All rows are made from the same 14 directions, up to rounding. Whole rows:
In the rows, 128 means zero.
[[104 137  99 106  90 114 119  83 160 128  93 194  94 151 140 151 132  88
  110 121 140]
 [144 169 170 111 125 130 132 114 166 143 155 123 101 187  92 135  62  90
  152 168  99]
 [108 130 167 118  62  67 106 142  58 145 132 132 114 124 146 162 122 108
  144 156  85]
 [148 149 114 120 103 119 123 136 143 186 134 187 187 111 165 169 176 133
  132 157 148]
 [122 138 120 115 140 133 137 105 156 141  62 131 116 103 172 117 135  91
   72 103 150]
 [141 107 149 147 155 127 187 125  79  97 112  91 131 102 166 116 119 134
  182 150 130]
 [151 119 127 159 147 136 138 155 110 109  82 124 118 117  98 133  95  99
  210 137 102]
 [129 134 117 153  69 115 109 175 117 103 145 168 116  54 120 130 115 131
  168 104 165]
 [133 135 171  55  81 122 154 131 114 140 144 160 160 115 150 170 133 148
  104 114 174]
 [147 150 134 142 143 129  97 162 119  78 149 135 131  93 114 102  96 104
  121 135 143]
 [163 191 162 106 131  99 151 110 133 116 108 132 120  63 187 117 110  64
  104 136 141]
 [135 137 126 116 106 126 106  76 118 147 148 131 178 200 140 108 123 169
  131 121  97]
 [131 166 153 161 106 112  96 136 114 129 111 110  94  78 152 127 112  67
  119 141 106]
 [133 104 117  78  87 111 119  32  88 123  62 111 144 160 125 142 119 114
  135 158 120]
 [117 162 177 131  90 139  95 123 115  37 203 141  50 158  65 144  69  91
  152 117 104]
 [122 152 147 143  88 116 117 117 135 172 137 133 130 152 161 127 110 122
  137 146 109]
 [163 153 143 141 120 145 135 131 120 133 140 140 164 108 143 145 138 134
  169 129 127]]

The start of a row, then its end:
[107  96 103 103 174 138 151 133 151 114 126 126 118 153 102 115 149 160] | [ 90  83 137]
[141 121 107  90 147 115 140  90 121 132 108 148 170 111 167 151 173 112] | [ 88 189 168]
[153 157 155 166 160 171 124 159 158 140 149 115 142 140 125 114  96 117] | [145 143 122]
[141 129 175  90 121  95 168 114  55 111 148 150 158 157 164 174 139 128] | [170 171 101]
[108 103 132 141 156 158 144 151 141 105 126  92  87 101 111 122 128 127] | [103 114 156]
[102  96 120 137 145  83 138 173 101 189  92 137 150 158 166 127 138 135] | [132 158  93]
[116 154 135 170 163 105 121 171 164 171 138 120  90 139 137 116 113  82] | [118 170  87]
[ 93 132 159 118  81 106 102 121 105 143 140 125 103 139 151 147 126 110] | [ 87 144 118]
[138 116 144  74 135 102 151 148 102 114 160 136 166 132 123 125 117 160] | [121 143 152]
[135 144 159 116 165 111 139 155 100  70 162 134 136 123 154  93  94 117] | [104 139 139]
[130  92 145 114 169 128 176 157 139 170  50  79 107 148  97 130  76 101] | [165 161 113]
[143 146  96 151 171 112 127 143 142 101 119 168 128 122 136 107 126  97] | [144 138 118]
[155 122  90 136 104 127 130  77 152 168 133  95 168 108 129 103 129 159] | [156 183 165]
[143 148 117  74 122  71 141  97 125  98 160 143 120 137 102 108 116 137] | [132 112 112]
[149 169 140 165 153 108 132 128 119 126 136 121 144 133 179  75 110 125] | [145 109  81]
[134 133  95  90 118  86 104 146 157  99 132 144  99  89  66 102  84 100] | [110 143 166]
[138 150 104 145 126 107 135 139 160 122 148 151 116 103 130  96 110 127] | [150 121 141]
[162 130 139 145 129 104 119 193 113 175 134  87 168  89 105 105  98 147] | [173 155 114]
[ 97  85  93 128 154  77 124 156  86 130 125 113 110 110 111 141 193 145] | [109 126  90]
[105 129 151  99 132  63 191 158 128 159 157 149 103 173 147 122 110 150] | [153 115  89]
[124 117 156 134 145 181 112 125 122 129 107  96 125 146 111 159 135 110] | [105 136 121]
[127 113 137 135 118 117 106 131  93 138 133 104 149 142 125 125 117 136] | [138 168 113]
[104 137 124 119 153 101 154 114 149 136 163 134  80 156 126 148 169 120] | [106 130  92]
[ 95 124 155 105 127 128 140 135 157 184 139 150 132 214 152 140 105 129] | [ 94 161 125]
[127 124 130 123 175 147 113 198 141 103 104 181 119 154  81 155 107  86] | [130 123 119]
[ 92  91 135  75 105 136 105 140  92  72 122 177 113 171  82 170 123 129] | [103  94 139]
[138 135  74 168 105 132  59 169 149 124 169 169 154 108  80 112 134 153] | [148 119 139]
[ 88 115 144 136 114 117 133 130 115 174  59  99  96 115 180 130 147 113] | [ 81  82 102]
[104 134 171 135  96 109 136 107  78  92 177  87  79  93 155 142 147 125] | [111 132 119]
[104  72 132  98 168 155 131 140  85  82 107  96 121 113 101 158 172 136] | [ 71 114 149]
[136 120  92  91  90  84  98 136 120 151  83 139 120  64  80 168 162 103] | [123 127 130]
[136 119 134 138 176 119 116 127 104 144 108  79 140 132 130 130 141  99] | [108 195  97]
[141 154 124 133 112 106 114 141 138 119 136 166  98 112  97 160 117  77] | [167 165 117]
[ 97 110 141 112  60 136 114 104 101 107 140 179 116 179 123 175 116 130] | [153 137 138]
[100  97 164 143 123 135 131 169  82 151  87 145 146 160 180 155 108 107] | [134 175 128]
[124 138 114 143  89  76 114 160 100 101 173 172 138 114 143  88 102 159] | [166 104 125]
[117 122 130 119 126 119 129 108 115 147 103 136 136 142 162 147 148 111] | [106 154 124]
[102 122 112 114  73 146  82 166 187 146 141 133  94 120  52 109  86 153] | [ 96  58 165]
[ 78  82 124 135 130 126 159 152  98  85 161 139 102 126 152 124 154 175] | [113  91 154]
[155 148 146  64 100  97 111 129 121 149 151  99 154  71 100 140 139 135] | [ 83 137 151]
[109  92 114 126 145 129 109 107 105  95 141 116 138 167 121 113 112 129] | [108 197 148]
[142 159 174 116 131 104 160 182 101  88 166 160 115  66 155 152 128 102] | [138 128 145]
[125 134 131 110 113  85 132 170 106 111 138 198 149 129 157 121 101 123] | [141 135 143]
[ 80 104 136 170 113 153  53 189 103 146 119 126 144 123 158 119 138 134] | [ 48 114 140]
[149 138 140 116 160 124 174 159 141 143 109 122 120 102 117 141 139 127] | [153  88 110]
[119 142 160 109 134 115 173 119 146 171 169 132 125 167 162 152 142 135] | [120 162 118]
[106 134 133 137 104 125 116 145 136 127 110 187  97 157 131 160 105  81] | [146 145 121]
[145 100  74 129 135 111 115 123 113 119 115 128 167 109 104 107 141 156] | [154 144 140]
[139 167 132 109 137  99  91 148 128 162 116 161 189 149 175  91 126 132] | [68 87 99]
[168 196 159 100 163 117 120 169 176 115 177 113 131 102 100  69  75 121] | [ 84  80 128]
[128 130 121  89 115  86 154 157 149 158 129 154 142 110 141 109 111 146] | [117 116 159]
[129 127  87 164 120 114  84 135 136 115 145 114 137 103 119  63 105 146] | [122 130 144]
[137 123 112  80 115  91 123 109 101 102 148 137 134 131  83 140 150 152] | [136 103 107]
[138 115 124 138 118 154 122 136  92 115  89 136 161 125 127 130 147 166] | [160  38 103]
[142 132 114 132 100 131 112  68 117 107 124 119 119 121 111 146 134 107] | [158 167 128]
[115 133 106 162  77 123 131 147 183 200 155 122 134  84 164  90 123 172] | [122 122 182]
[102 130 157 117 133 106 107  78  85 101 111  79  98 133 171 114 124  82] | [ 52 165 111]
[125 110  82 114  63  69  97 100  97 141 162 130 171 125 124  85 131 199] | [145 125 133]
[114  92 119  81  56 149  98  79  95 122  64 121 164 104 145 127 129 157] | [ 79  79 187]
[180 155 119 119 154 114 127 163 155 181 153 109 198  77 126 104 140 153] | [121 155 148]
[101 146 156 131 131  74 176 153 139 156 153 128  82 116 185 114 119 113] | [113 140 118]
[176 187 127  92  96 101 151  83 154 109 128 142 101  44 119 148 138  85] | [149 115 147]
[156 131 130 116 177 154 138 212 139  91 135 176 151 118  76 138 117 136] | [155  78 137]
[164 158 121 118 176 141 143 123 148 109  82 174 135 121 131 158 141  66] | [140 137 121]
[ 83 128 175 141 120 136 153  88 115 129 137 160 100 235 198 154 102  93] | [130 188 104]
[142 145 128 131 107 129 121  70 118  97 105 120 120 126 141 110 100 103] | [145 133 127]
[165 144 127 137 145 170 104 141 143 150 140 130 201 123 130 123 140 152] | [119 130 146]
[118 124 106 147  95 113 126 107 152 159 103 110  76  82 118 154 140  86] | [142 179 142]
[136 134 141 136 114 148 115 103 112 105  93 115 134 142 138  99  86 124] | [141  93 118]
[121 142 129  87  82  89  92 123 138 140 114 151 111 162  88 120  75 107] | [123 116 107]
[147 158 110 157 139 121 102 148 165 150 129 133 142 106 137  88 103 109] | [120 149 137]
[124 124 128 154 131 185 112 121 119 127  56 152 135 113 162 174 172  94] | [111  97 131]
[147 129 139 117 115 140 130 151 127 131 128 137 150 140  96 127 101 154] | [169  90 121]
[114 110  98 128  86  79 117  88 103 168  87 112 127 139 138 119 139 140] | [149 127  88]
[159 123 122 154 170 184 134 126 130 102 106 126 153 138 107 138 131 125] | [171 127 124]
[ 94 117 172 115 119 142 163 142 104 103 143 147  75 116 143 204 170 106] | [114 119 135]
[134 151 130 189 166 144 131 170 127 107 135 174 137 116 183 124 137 101] | [147 137 124]
[121 137 146 155 142 116 131 181 114 128 158 151 115 122 138 153 142 112] | [144 148 106]
[121 108 159 121 153 160 180 100 127 127 111 121 103 209 112 171 114 116] | [181 152  94]
[ 96 122 128 139 115  82 162 152 129 130 203 117  90  95 152 106 144 166] | [120 131 146]
[130 138 146 112  52 160  75 107 146 205 128 121 181 181 113 135 105 168] | [117 108 124]
[121 121 102 140  93 154 148 107 174 172 105 121 118  93 138 132 160 161] | [132  73 159]
[156 131 142 135  99 141  92  94  53  86 106 130 192 113 167 126 122 125] | [145 148 135]
[111 125 142 105 156 121 142  91 119 110 133 120  95 183 118 154 144 105] | [109 146  87]
[103 128 147 128 157 125 164 172 137 147 153 150 105 142 145 160 171 139] | [111  94 105]
